All groups share one centre, and each spreads out both ways along 9 directions, with some noise.
Some rows, each with its group after it:
[  4  -2  13   9   7 -15  -1 -24   9  -3  21 -11   2  -4 -15 -13  -3   7
  -2 -12]
z718
[  7   3  10  -7  11   6 -10  16  -1  13 -27 -10   9   2  -9   5 -15   9
  21  12]
z155
[ -1  -8  10  -6  -9  -3  -7   0  -9  -6   6  -7 -20  -1   5 -26  27  -1
  13   0]
z989
[ 22  -8  14  18   9 -19  10 -25 -19  43  11 -30  11   5  -5 -24   3  -2
   3 -10]
z718
[  8  -9  -9  -4  -3   5  16 -13  20   6  11  12  -3  -6  -4  12   6 -28
  -4 -24]
z718
[  8   1  27 -19  14  -5  10  -3 -12  20   1  -9  -2   3 -13  -9 -10  -2
  27   9]
z335
[  8   4  -1  19 -23   3  -8   0  10 -16  -5 -17  -5   1  -4  13  -1 -27
   3  18]
z989
[  6   8   2  10   7   4 -14  -9  -5  -6  -7 -20   8  -4   4 -27  -1   7
  22  25]
z989
[ 20  -5  15 -14  20  -6   5  23 -12  -2  -6  -8 -17  14  -6  -9  -7  15
  24  28]
z338
[  2  -5  -1  16  -1   5   6 -18  -3  17  12 -10  -9   4   2   2   7 -35
   1  -5]
z718
[ -9  16  25  21  11  16  -7   2  -8  -1 -10 -19   0  11  -7  15 -10  -1
  14   7]
z989
[  9 -19   3 -16  -1  -7  -6  15  -6  25 -11   6  -7  13 -12   7  -9   3
  -1   8]
z155
[  5   1   4   6   4  -6 -17   9   3  24 -26 -20  15  -4 -13  10 -22  -6
   8   3]
z989
[ 15  20  -8  -1  20  20  27 -12  24 -35  15  14   8  -2   1  14 -18  -4
  12  17]
z335
[ 10   1 -14   9   7   7   4   0   1   1  -7  -3  11  -6  15 -11  15  10
   0 -16]
z338
[ 6  3 -4  3 22 18 10 -4  0 13 -3  7 10  7  5  6 -7  5  5 -2]
z718
[ -9  -3  11  -3  15  15 -15  -7  -2   1   0   3  -9  11  -6  -7  -5   5
  16  16]
z335
[ 32  12   8 -13  15  11  33  37  -7   8 -25  -4   6   9   4  20  -5   6
  24   4]
z155
[-9  0  6 -1  0 -1 -6 -5 -6  8  1 -2  2 -1  0 -6  2  3  0 -4]
z155
[  0  22  -9  -1   8  16  -6  -2  21 -27 -14   2  24 -16   4  -1 -10  18
  14   7]
z155
[  2  -6   2  14  -5   6 -14  -4  -3 -12   3  -5  -9   9   2 -14  14  13
   0   8]
z338
[ -2   8  22 -12 -17  -5   2  13  -4  -6  -8  -8  -3  -3  -8   6   3   0
  11   1]
z718
[ 17  14 -10   2   3   2  25  -9  -8 -11  11   4  16   3  16 -12   3  14
   1  15]
z338
[  5  13  -6   5  -8  13  16 -24  -9  10   5   6  33   2  15 -12  10  18
  -4  -5]
z335
[  0  -3  -9   6  -5   8   0  -2  -5  10  -5  -1   0   2   8   1   6 -15
  -1   2]
z718
[-10  -6  -4  12   4   5 -17   5  -8   9 -10  -7  -6   1   7  -6  11   1
  -1  -6]
z335
[ 28 -14 -12 -10 -13  -6  18  -1   3  16   1   4   2   1   2  -5  12  -9
  -2  -6]
z338
[ 21   0  10 -14  -3  -6  24   1  -1   7   6   2   9   4  -5  -1   2  11
   5  -7]
z335
[-14 -11  18   3 -15  -1 -23  -2 -10  12  -3  -6 -11  12 -11  -3   7   2
  -2   2]
z989
[ 16   2   2   5  -2  -4  -2   0   9  -2  -7 -15   6  -3  -8  -1  -8  -5
  11  10]
z155
[ 18   0   9  -8 -23 -15  11 -12   2   1   8  -4  12   2 -11  -5  -2   4
   0  11]
z335
[  1  -3   2  14   5  -4  -2 -14   6  -1  13  -6  -2   0  -5  -1  -1  -5
  -6  -8]
z155
[ -7   2  13 -17  26  11   7  11 -12  20 -10   3  -4  -3   5  -7   5   5
  22 -16]
z155
[  4  -7   1  -1  22  -2   0 -16  22  -2  14   7   2  -5 -14  -3 -11   8
   0 -17]
z718
[  3  -4   9  -9  10  -2  -6   1   0  11  -5   0   2   7 -13   3 -18   7
   8  13]
z989
[-15   8   8 -12 -11   1  -2  25  -7 -21  -9   4 -15  -4   6   6   9   2
   4   2]
z718
[ 34 -14   1  -5 -10  -7   9 -20  11  13   9  -9  -2   0  -9 -18   8 -19
  16   8]
z338
[ -4   7   4  -8 -20   5   3   5   8 -12  -4   6   1  -5  -2  12   5  -5
   1  -4]
z718
[ 27  -5  22 -16   3   1  26 -16 -20  19  16   1   8  18  -1 -30  16  30
  16   6]
z335
[  4  -5  31  -6   1 -10   3   1 -11  31  -4 -19  -7   1 -15  -3   3 -12
  17 -16]
z989
[-13   6  10  -4   9   8  14   2 -29  19   3   6   0  10  14  -5  13  10
   0 -10]
z155
[ -3  -4  17   8  -7 -10   6   0 -30  27   4 -12  -5  16  -1   2   5  -4
  -7  -2]
z155
[  9  12 -25  12   9  18  16   3  18 -20  -5   6  12 -11  18  11   7  -5
  -4 -16]
z335
[  9  -4  -4   4   0   2   2  -8   6  12  -3  -5   8  -6   1  -7   8  -8
   4 -15]
z338
[ -5   0  25   1  29  11  -1  -8 -12  30  -2  -3   7  17 -14   6 -19  15
  13  -1]
z989
[ -7   7   7  22   8  14 -13  -8  -3  15 -12  -9  18  13  -8  17 -23   6
  -3   8]
z989
[ 3 -6 -3  1  3 12 -7  0  8 -1 -6  5  1  4 -2  0  4  9  4 -2]
z335
[ -9  13 -14  -6 -28  -1  24  14 -14  -6   2  11   0  -2  17  25   5 -27
 -18   4]
z338
[-12  15   7  -1  17   3  13  20  -4  -5  -8  -5  -5 -16  13   4  13   1
   8 -36]
z338
[ 15  -3   9  -8   5   0  12  22  -5  14 -14  -3  -1   9  -7  15  -6   3
   8   1]
z155
[ 19  17 -10   3  27   5  15  -4  -3   2  -7  -9  25  -7  12 -15 -12  16
  18  13]
z338
[-11 -12  11 -13   6  -2 -18  26  -3  11 -18   2 -16   3 -11  10  -5   6
   3  -7]
z989
[-13   0   9  11  11  14  -2  -3   5  -3   3  -1  -9  -4   5  -1  20   2
   1 -36]
z338
[ 10  -7   6  13   4  -6  -9  -5 -21  36  -8 -27  -2   8  -1 -14   0 -19
  13  14]
z718
[  9 -11   6   1   3 -14  -6  18  -3  10  -9 -12 -11   2  -8   1   0   1
   1  -5]
z335

New rows, each followed by its group:
[  6  -6   4   2  10   9   5 -11  -7   5  11  -1 -11   4   8 -22  20  -1
  13  -2]
z989
[ -3  13  22  13 -12  12   5  -2 -25  22 -10 -18   9  15   1  10   1  -8
   9   9]
z718
[-14   4  21  13   9   9 -21 -24 -18  17   1 -11  15  15  -7 -19  -9  28
   7  17]
z989
[-13 -24 -16 -10  21  14 -19   5   1  14  -4  32  -6  18  -3   6 -10  25
 -17   1]
z989
[  6 -15  -3  14   4  -7  -4 -25   5  25  12  -8   4   1  -8  -7  -1 -12
 -10 -16]
z718
[ 14   1   6   2  25   1  18   3 -15   8   6  -2   1  12   3  -7  -2  20
   6   4]
z335
[ 27  -5   9  -8 -25 -20  12  -4   5   3   6  -5  13   7 -16  -2  -4  15
  -7   7]
z335
[  4   2   5  12 -15   4   3 -31   8  -8  21  -7   1  -1  -1 -13  14 -13
   3  -2]
z338
[-15   9  10  12  16  12  -2  -1  -3 -12   3  -1  -2  -2   8  -6  12  20
   1 -22]
z338
[ -4   8  -8   7 -17   1   2  -9  -4   1   0  -3  11  -3   6   5  -1 -14
  -7   8]
z338
[-22  12  -2  26  22  25 -21  -5   0  -7 -10  -6   6   1   9   4  -6   7
   3   0]
z338
[ -7  -5 -15  21  -2   8 -25   0   2  -4  -9  -3   3   4   5   0   0   8
 -12   6]
z335
[ 28 -12   1 -13  -1 -12  -2   7   2  27 -17 -16  -1  -1 -14  -1 -16 -25
  22  23]
z338
[ 10  -1  10   2  15 -19  -5   9 -26  15  -6 -24  -1   2   4 -30   2  19
  14  13]
z718
[  8  -1  -4  -6 -26 -11   8  -5  -6   9   3   0   9   0   0   1   0 -11
  -7  11]
z338
[-24  12  10   9  -9   2  -9  -9  -7  -1   1  -2   9  -1   1   4  -2   7
 -10  -6]
z338
[ 10  -8  -7   0  20   4   4 -17  20   1  10   6  -1  -5  -7  -1  -8 -10
   5  -8]
z718
[  4  10  11  10 -33   4   7 -11  -9  12  -5 -11  21   5   0   6   8  -3
  -3  -2]
z718
[  3  12  -7   9   2 -16  22  11 -11   9  -1  -9  13  -7  11  11  -3  -1
 -16 -18]
z335
[  6  -6 -13  -1 -10   0  -7   5   0  24 -17  -3   8   0  -2  10 -11 -22
   0  11]
z338
[ 20 -13  10   7   5 -20  -6   9 -15  12  -1 -28 -17   6  -3 -25   9  -1
  14  14]
z335
[ 5  3  8 -1 12  4  4 -6 -2  7  2 -1  6  3 -2 -5 -4  9  8 -2]
z338
[  2 -12   7   9  39  32  18 -25 -11  23  25  16 -13  23   7  -6  14   1
   6 -16]
z989
[ 10   8  18   4 -31 -19  -2  -7 -10   4  -3 -24  18  -2  -7 -16   7  15
   2   4]
z718
[  2  -3  -8   0  24  12  -5 -13  -8   4   4   6   4   3  12 -29   7  21
  10   8]
z989
[ -4  12  -2  -5 -34   7  18   3   3 -17   2  14  11  -4   9  13  20   3
 -14 -18]
z718
[  2   8  12   5  26   4  -2  -8   4   6  -5 -14  10 -10  -2 -13  -1   9
  20 -16]
z338
[  1  11  12  -3 -10  -3  12   3  -5 -11   4  -4   0  -1   2   2   5   2
   3   1]
z989
[  6 -16  11  -6  -7   6  -3 -21   4  25  11   8  -4  21 -23  12 -17 -17
   2  20]
z338
[  8  -1  10   8  10  -3   7   1  -2   6   3  -8  -2   9  -9  11 -11  -1
   1   2]
z155
[ -4  -2   4  13  14  -4   6 -11  -6  -4  21  -8 -19  -1   5  -9   9 -16
   1  -6]
z718
[  0   3   7   7  -3  -1  -5 -21   0   8   4  -5  17   1  -5 -11  -3  12
  -1   0]
z338
[  0   9  15  25  20  11  -4 -18 -20  22  -1 -17  18  18  -2  -5 -13  15
   6  13]
z718
[ -5   1  12   1  -7  -6 -13   3  -7   5  -9  -9   5   2  -5  -5  -3  14
   1   5]
z718
[ 11  -6  -4   6 -23 -15  -1   6   5   2  -5  -3  12   3  -8   7  -1  12
 -19  -5]
z335
[  6  -2  -8  15 -14  -8  13 -23   2  -7  23  -8  -3  -9  11 -17  24 -17
  -9 -17]
z155
[ 27  -8 -22   3   3   7   3 -17  10  31 -11  -3  23  -1  -2   1 -17 -23
   8  15]
z338
[  2   0  -8   4 -10   5 -15 -13 -12  12  -8  -6  13   2   9 -22   4   5
   6  24]
z155
[ 16   0   4  -4 -16 -19   7   4  10  -8   3  -9   0  -4 -12   6  -9  -9
  -1   7]
z335
[ 14  -4  20  -5   6 -26   5  12 -16  27  -6 -19   3   7 -15   0 -15  10
   3   3]
z335
[ 10  -2 -14  14 -10   8  -1 -41  13  19   6  -1  31  -4  -1  -8  -2 -11
  -6  -5]
z338
[  0  -1  -2  -1 -14   8   1   7  -8  16 -13  -2  -1   3   5  11   7 -20
   2   1]
z718
[  7  -6  -5  -6   8   1  -1  17  -2  19 -18  -2   0  -2   0   6  -2  -5
   5  -7]
z338
[ -2   6   1  -7   0   3  -7  16  -4 -12 -12  -4  -9  -3   5  -4   0  -3
  17  20]
z718
[  8   8   1  -2  10   0  10 -10  -3  10   1  -1  20  -2   2  -7  -7  12
   5  -2]
z338
[  8  -2   0   7 -14 -11  -6  -7  11  -4   1 -12   2  -6  -8  -4  -1  -9
  -1   0]
z155
[ 20   7   3  16   4   7  15  17  -5   8 -15 -11  10  14   0  22  -6   6
   0  -1]
z155
[-22 -11   4   8   8   2 -31  15 -10  14 -17  -9 -18   2  -2   1   2  -6
   0  -5]
z335
[ 25   4   0   4 -17   0  -3  10  -4  10 -24 -22  14   1   0  -4   1  -5
  18  21]
z155
[  4   0  -3   0  12   3  20   7  16 -10   8  12  -4  -3   0  17   4   2
 -11 -32]
z155
[  6  -6  17   1   5   1 -12  -7  -3   2   2 -16 -16   6 -10 -16   1 -10
  25  22]
z989
[-11   2  10   0   4  -7   3 -17  -2  -7  21   2  -4  -1  -4  -6  -4   0
  -5   0]
z155
[ 14 -10  -9  -1 -11  -3  13 -16  10  26   2  10  26  -2  -3   3   5   7
 -18 -32]
z718
[ 11  -6   6  -4  11  10  -4   3   0  23 -17  -3  12   5  -4  -5   2  15
  12  -9]
z335
[  4   7 -11  12   0  11  -8  -2   1 -31   1  -6  -6  -3  18 -21  16   3
  12  22]
z989
[ -1   4   8   5  33  10  -4  -9   7  -1   4   2   5   5  -9   1 -19  17
   9   3]
z718
[ 23   2 -12  -7 -41  -5  13  -6  32 -22   1   6  18 -13  -8  11   4  -9
  -8  -6]
z335
[  0   6  -5  21  22  23 -16 -12  -4  -8  -3 -11   2   6  11 -20   3   9
  17  22]
z989
[  4  -1  -8  -2  -8   2  -5   8  -7   7 -15  -3   7  -1   9  -4   5   1
   3   9]
z718
[ 17 -38  29 -21  -9 -19 -21  10   9  38 -11 -15 -29   6 -37  -3   3 -21
  21 -12]
z338
[ 17   6 -11   9  18  10  16   0   9  12  -6  -2  15   0   0  21 -19 -12
   3  -3]
z989
[ -2  -5   2   0  22   4  10  -8   6   3  12   9  -5   1  -3   4  -2   0
  -2 -20]
z718
[ -8  -2  11  -9  12 -24 -13  26 -22  -9  -5 -16 -21  -5   6 -27   8  21
  10  10]
z718
[  9  -7 -13  -7  23   7  11  -6  19  -3   8  12  -4  -7   1   0  -3  -9
   6 -11]
z718
[  8  13  -7  12  11  10  -8  -7  36 -24 -11 -14  15 -27  -1  -5   1  -4
  16 -21]
z155
[ -7  20  24   5   0  11  -7  10 -17  -7 -14 -16   0   9  -2   3  -9   7
  22  29]
z718
[ -1   2  -5  18  22  12   9 -19  -7   3  16   2   2   8  10  -7   4   4
  -5  -5]
z155
